The groups are shells around one centre, one inside the other: the same stretched ball of 5 dimensions in 10 sizes.
Some rows, each with its group after it:
[-21  -7  -4 -13  38  10  26 -24  14 -17 -16  12  -2  11 -19 -36   0 -25
 -38  29 -15 -49] | q513
[-32 -20  -4 -12  34  14  27 -20  11 -29 -24  10  16  15 -14 -46   6 -28
 -33  41 -18 -51] | q376
[-23 -11   0 -32  27  15  17 -25  28 -23 -17   8   1  16  -9 -39  10 -12
 -22  26 -18 -39] | q801
[-44 -25   6  -1  31   9  24 -11  11  -5 -10  10  -6  10 -35 -31 -13 -27
 -30  10 -17 -40] | q127
[-37 -22   2 -21  23  14  18 -19  21 -21 -17   7   7  15 -16 -41   3 -17
 -20  24 -18 -38] | q395
[-20  25 -11  -5  -6   6   6 -27  24  18 -10  12 -22   7  -9 -18 -19 -13
  11  -8  13 -10] | q507
[-37 -21   4 -50   3  18   5 -30  35 -29 -13  -4  15  20  -7 -48  10   5
  -1  22 -18 -23] | q259
[-35  -2   3 -37 -11  11  -1 -30  34   3   2  -2 -14  12 -20 -27 -14   8
  11 -11  -4  -5] | q875
[-32  12  -2 -33 -25  10  -7 -33  37  11  -1  -1 -16  11 -11 -24 -17  10
  28 -17   7   6] | q875
[-31 -15  -5 -15  28  11  24 -26  11 -25 -18   6  13  13 -17 -45  -1 -22
 -31  36 -15 -46] | q127
[-27  -5   3 -38   7  13   5 -27  35  -8  -7   3 -10  15 -13 -31   0   0
  -2   4 -11 -18] | q875
[-18  28 -10 -34 -25  10  -7 -39  38  11  -5   2 -17  11   1 -24 -13   9
  29 -11  12   5] | q801
[-25  12  -6 -16  -6  12   4 -23  33   6 -17  12 -12  12   0 -24  -5  -9
  17  -2   5 -10] | q507
[-38  -1  -5  15  17   2  23 -18   1  15  -4  10 -17   3 -38 -22 -34 -29
 -24  -2   1 -30] | q333
[-15  36 -24  12  -6   3  14 -33   9  15 -19  13  -9   3  -3 -25 -25 -25
   4  10  22 -19] | q333
[-39  10  -2   3 -11   4   5 -20  18  28   1   7 -27   4 -29 -14 -36 -11
  11 -25  10  -3] | q259
[-26 -17  -2  -7  42  15  27 -11  20 -21 -30  20   4  16  -8 -37  13 -33
 -29  34 -18 -51] | q376
[-23  20 -11 -39 -27  11  -5 -43  34  -1  -6  -4  -3  12   0 -33 -12  11
  25   1  10   1] | q395
[-36  -5   0  17  26   5  23  -8   9  16 -11  18 -22   5 -33 -17 -23 -34
 -21  -5  -3 -32] | q376
[-10  23 -13 -53 -13  13  -2 -50  37 -15  -8  -4   0  14   6 -39   1  12
  11  16   2 -11] | q376
[-39 -14  -4  -3  17  10  21 -18  11 -11 -18   9   7  11 -20 -38  -9 -24
 -18  21  -8 -36] | q416
[-26  13 -12 -21 -11   9   6 -36  21  -5 -12   1   3  10  -5 -36 -13  -5
   8  13   7 -15] | q395
[-33 -21   4 -16  29  17  18  -9  30 -18 -28  17   3  18  -5 -36  15 -23
 -13  23 -18 -38] | q259
[-26   5 -10  11  22   7  23 -18   9   2 -21  17  -7   7 -15 -28 -13 -33
 -18  16   1 -37] | q507
[-42  -5   4 -21 -10   9   2 -22  29  11   0   2 -17  10 -25 -23 -21   0
  11 -17  -2  -4] | q507
[-28  -7   2 -29  12  15   8 -21  35  -9 -15   9  -7  16  -8 -31   5  -8
  -1   8 -11 -23] | q875
[-53 -29  13 -17   5  14   7  -6  31   2 -10   7  -9  15 -25 -27  -8  -9
   6 -10 -14 -14] | q333
[-25   3 -10  19  32   7  29 -12   6   2 -25  22  -8   7 -15 -26 -10 -42
 -26  20  -1 -44] | q259
[-27 -10   1 -15  31  11  21 -19  21 -11 -15  12  -8  12 -19 -31   0 -21
 -26  17 -15 -39] | q395
[-17  22 -14  -6   1   8  11 -28  22   6 -18  13 -11   9  -2 -26 -10 -17
   5   8   9 -19] | q395
[ -4  30 -19 -10  12   6  15 -36  19   0 -17  13 -12   7  -1 -27  -8 -19
 -11  18   8 -29] | q376
[-14  38 -19 -10 -16   1   5 -44  15  19   1   2 -20   2 -15 -21 -33  -5
   6  -7  20  -7] | q416
[-18  32 -14 -22 -19   3   1 -46  21  15   5  -2 -19   4 -16 -23 -31   3
   9  -9  15  -3] | q513
[-13  25 -15 -22   1   4  11 -45  15   1   0   0 -12   5 -17 -30 -22  -6
 -12  10   6 -21] | q416
[-26  -4  -8 -26  15   9  18 -37  11 -20  -7  -1   8  10 -20 -43 -10 -11
 -27  28  -9 -37] | q259
[-30   5  -7  12  19   3  22 -19   6  12  -9  14 -16   4 -29 -22 -25 -29
 -21   3   2 -32] | q801
[-41 -15   3 -34  -1  12   7 -29  24 -13  -4  -4   4  14 -21 -39 -10   1
  -4   9 -11 -19] | q513
[-34  19  -3 -31 -40   9 -13 -34  39  21   2  -3 -19  10  -9 -20 -24  15
  42 -28  15  18] | q127
[-21  13  -9  -6   8  10  12 -22  25   3 -21  16 -10  11  -3 -26  -5 -20
   2   9   4 -23] | q507
[-29  22  -4 -30 -35   9 -11 -33  40  21  -1   0 -22  10  -6 -19 -21  12
  40 -26  14  15] | q416
[-44 -18   4   4  26   5  23 -13   6   5  -3   9 -13   7 -41 -26 -24 -26
 -29   1 -11 -35] | q333
[-21  -1  -1 -36  17   9  12 -35  25 -11  -1   1 -10  11 -21 -33  -6  -3
 -21  12 -13 -29] | q127
[-37 -18   2 -40   3  17   8 -27  31 -25 -16   0  14  19  -7 -46   7  -1
   0  22 -14 -24] | q416
[-42  -8   5 -13   2   8   8 -18  23  12   0   5 -19   9 -30 -22 -22  -8
  -1 -14  -5 -13] | q801
[ -6  16 -15 -30  17  11  16 -40  23 -22 -19   8   4  13   3 -40   7 -13
 -17  35  -4 -37] | q333
[-21   5 -14 -10  18  10  21 -30  11 -16 -21   9   9  11  -7 -40  -4 -23
 -20  33  -3 -39] | q513
[-24   0  -7 -34   6  12  11 -36  23 -19 -11   0   7  13  -9 -42  -2  -4
 -10  24  -7 -27] | q875
[-19  27 -15 -14  -7   2   9 -43  12  11   2   0 -15   3 -20 -25 -30  -6
  -6   0  12 -15] | q513
[-34  -8  -4  17  30   8  27  -7   9   2 -23  21  -7   8 -21 -26 -11 -39
 -23  14  -5 -41] | q127
[-15  25 -12 -13   2   4  10 -37  18  11  -2   6 -21   5 -17 -22 -22 -10
  -7  -1   8 -18] | q801

New rows. What belongs after each?
[-36 -19  -1 -23  17  16  17 -21  22 -25 -22   6  14  17  -9 -45   6 -16
 -14  29 -15 -36] | q416
[-18  24  -7 -27 -11   6   0 -37  31  15   2   3 -26   7 -14 -19 -20   3
  10 -13   8  -4] | q416
[-24  12  -9 -26 -12  14   2 -30  34  -4 -20   7   0  14   7 -33   0  -3
  21   9   5 -10] | q801
[-33 -14  -2 -26  16  12  17 -29  17 -21 -11   1   9  13 -19 -43  -4 -11
 -21  25 -13 -35] | q801
[-19  35 -21  18  -7   2  13 -27  11  23 -17  16 -17   2  -7 -18 -28 -27
   8  -1  23 -15] | q333
[-35 -31  12 -36  36  16  17 -16  31 -24 -11   7  -3  18 -22 -37  12 -11
 -28  18 -30 -40] | q333
[-49 -23  11 -20   0  15   4  -9  34   1 -12   7  -8  16 -18 -28  -5  -7
  12  -9 -11 -11] | q259
[-29 -10   1 -17  21  14  14 -14  30  -9 -21  15  -6  15  -8 -30   6 -18
  -8  13 -12 -30] | q507
[-26  -7  -6  11  39   9  29 -11  10  -7 -26  22  -4  10 -16 -30  -2 -40
 -31  25  -9 -49] | q127
[-42  -3   0 -19 -16  12   1 -22  30   6 -10   3  -5  13 -12 -29 -14  -2
  21  -8   2  -4] | q801
[-23 -14   0 -16  39  16  23 -14  27 -22 -28  19   1  17  -5 -36  17 -27
 -24  31 -19 -47] | q333
[-24 -14  -4 -22  34  15  23 -23  20 -29 -24  11  11  16  -7 -44  13 -22
 -29  39 -18 -48] | q416
[-20  30 -14   7  -9   5   7 -22  23  26 -16  17 -24   5  -4 -14 -21 -19
  18 -12  19  -7] | q333
[-14  21 -14  15  26   3  24 -22   8  12 -15  20 -21   3 -18 -19 -19 -35
 -24   9   6 -37] | q333
[-33 -17   3 -27  26   9  20 -29  14 -16   0   0  -3  10 -34 -37 -11 -10
 -35  17 -19 -38] | q333
[-30 -23   1 -17  37  17  24 -13  23 -28 -29  15  10  18  -7 -42  16 -26
 -26  36 -21 -49] | q259
[-34  13  -3  -9 -13   4   3 -26  22  25   3   4 -27   5 -26 -16 -32  -4
  12 -24   9  -2] | q513
[-28 -11   0 -21  20  17  14 -15  32 -17 -27  15   3  18   1 -36  14 -18
  -5  22 -13 -32] | q127
[-26  -2 -10  23  43   4  35 -13  -2  -1 -21  21  -8   5 -26 -27 -15 -46
 -42  24  -6 -54] | q333
[-23  -2  -9  -7  26  11  23 -23  15 -15 -23  14   3  12  -9 -37   1 -27
 -22  29  -8 -42] | q395
[-16  26 -14 -22  -8   4   7 -44  18   6   0   0 -13   5 -15 -28 -24  -2
  -2   3  10 -14] | q507
[-30  -9  -6  -2  29   9  25 -20   9 -12 -18  12   2  10 -19 -36  -7 -29
 -29  26 -10 -44] | q395
[-32   1   2   1  12   9  11  -9  27  18 -12  18 -27   9 -19 -14 -13 -20
   2 -14  -1 -17] | q333
[-36  -6   3 -34  -3   9   4 -32  27  -1   4  -4 -10  11 -26 -30 -17   4
  -2  -5  -7 -12] | q507
[-17  25 -10  -5  -1   6   7 -25  26  19 -11  14 -26   7  -9 -16 -17 -15
   8  -9  10 -12] | q127
[-15  27 -16  -3   0   7  11 -29  21   9 -18  14 -13   7  -1 -24 -13 -19
   5   6  12 -18] | q801
[-17  15 -19   1  14   8  21 -29  10 -10 -26  14   7   9   0 -37  -6 -28
 -14  32   5 -37] | q376
[-44  -6   3 -17 -13  11   1 -19  29   9  -7   4 -10  12 -17 -26 -16  -3
  19 -13   1  -4] | q801
[-33   1  -8   2   8   8  17 -20  13   2 -17  11  -4   9 -15 -30 -15 -23
  -6  10   2 -27] | q875
[-30  18 -10 -21 -31  11  -5 -30  34   9 -14   4  -5  12   4 -28 -13   2
  37  -7  15   5] | q259
[-19  30 -11 -25 -19   4  -1 -43  25  17   5  -1 -23   5 -16 -20 -28   5
  12 -14  13   0] | q513
[-36 -16   6  -8  25  12  17  -9  24  -1 -14  15 -14  13 -22 -25  -4 -21
 -14   3 -14 -31] | q801
[-31  12 -15  14   4   4  20 -25   3   8 -16  11  -3   5 -18 -29 -26 -28
  -9  11  11 -27] | q376
[-27  29  -7  -7 -26   4  -4 -27  30  34  -1   8 -33   5 -14  -9 -31  -2
  31 -32  20  10] | q333
[-41  -6   0 -16  -8  12   5 -20  26   2 -12   5  -3  13 -14 -31 -12  -7
  12  -2  -1 -11] | q395
[-31  18 -11 -36 -39  11  -8 -42  33   2  -7  -6   2  12   1 -35 -16  13
  36  -3  14   8] | q333
[-42 -10   3 -17  -4  12   6 -17  28   2 -10   5  -7  13 -17 -29 -11  -7
  10  -5  -4 -12] | q875
[-25   3   0 -17  13  10  10 -19  31   5 -11  13 -20  11 -14 -21  -6 -12
  -3  -3  -5 -20] | q513
[-20  17 -11 -20  -8  11   5 -30  30   0 -18   9  -5  12   3 -30  -5  -8
  14   7   7 -13] | q875
[-35  -5   2 -18  12   5  14 -28  14   5   7   0 -18   6 -39 -25 -26  -8
 -21  -5  -8 -24] | q333
[-36   3  -1 -55 -34  13 -11 -43  38  -5   4 -13   0  14 -10 -37 -14  24
  27  -7   1   8] | q333
[-24  18  -8 -10  -1   2  10 -34  14  16   4   3 -23   3 -28 -20 -32  -9
  -7  -9   7 -15] | q513
[ -9  48 -20 -33 -36   4  -8 -54  30  16   2  -4 -18   5  -1 -24 -27  13
  28 -10  24   9] | q333
[-13  12 -14 -20  17  12  17 -32  22 -17 -24  11   4  13   3 -38   5 -18
 -13  32  -3 -36] | q416
[ -9  21 -13 -26   5  11   9 -34  30  -7 -19  10  -6  12   6 -31   3  -9
   1  18   3 -23] | q127
[-41 -12  -1  10  22   7  23 -12   7   4 -12  13  -8   7 -30 -27 -20 -30
 -21   7  -6 -34] | q416
[-10  28 -16 -33 -12  11   2 -42  32  -6 -15   4  -3  12   9 -34  -2   0
  15  14   9 -12] | q416
[-42 -26  10 -18  22  16  14  -6  31  -9 -18  13  -6  17 -17 -30   5 -17
  -7   6 -19 -29] | q416
[-31 -18   7 -15  33  15  17  -8  31  -8 -19  18 -12  16 -15 -27   8 -22
 -16   9 -19 -35] | q333
[-36   9   1 -40 -30   8  -9 -38  34  13  11  -9 -19   9 -22 -24 -27  18
  24 -24   5  10] | q259
[-24   4 -11 -24   5  12  13 -34  20 -18 -18   4  11  13  -3 -43  -2 -11
  -7  28  -3 -29] | q801
[-24  13  -6 -36 -10   7   3 -43  25   0   4  -5 -10   9 -18 -31 -19   7
   0   0   1 -10] | q507
[-31 -11   8 -18  22  12  12 -12  32   3 -10  14 -22  13 -21 -21  -3 -14
 -10  -5 -14 -25] | q333
[-21  15  -4 -31  -9  11  -1 -31  37   7  -6   5 -19  12  -6 -23  -8   2
  15  -8   3  -6] | q507
[-19  27  -7 -47 -30   9 -11 -46  40  11   6  -6 -20  10  -7 -24 -18  20
  28 -17  10  10] | q259
[-41 -22   5 -15  21  13  17 -13  22 -11 -15   9  -1  14 -21 -34  -2 -18
 -15  12 -16 -32] | q875
[-21  14  -5 -46 -16  12  -4 -40  39  -2  -2  -2 -11  13  -5 -30  -7  12
  16  -2   1  -3] | q395
[-18  19 -14  21  26   3  25 -18   6  15 -17  22 -21   3 -19 -18 -21 -38
 -22   8   7 -36] | q333
[-36 -27  13 -49  19  18   7 -20  40 -21  -6   2  -5  19 -19 -36  10   3
 -11   8 -27 -26] | q333
[-26  17 -15  -5  -8   7  11 -32  14   4 -14   6  -2   7  -9 -31 -20 -15
   4  10  11 -18] | q507
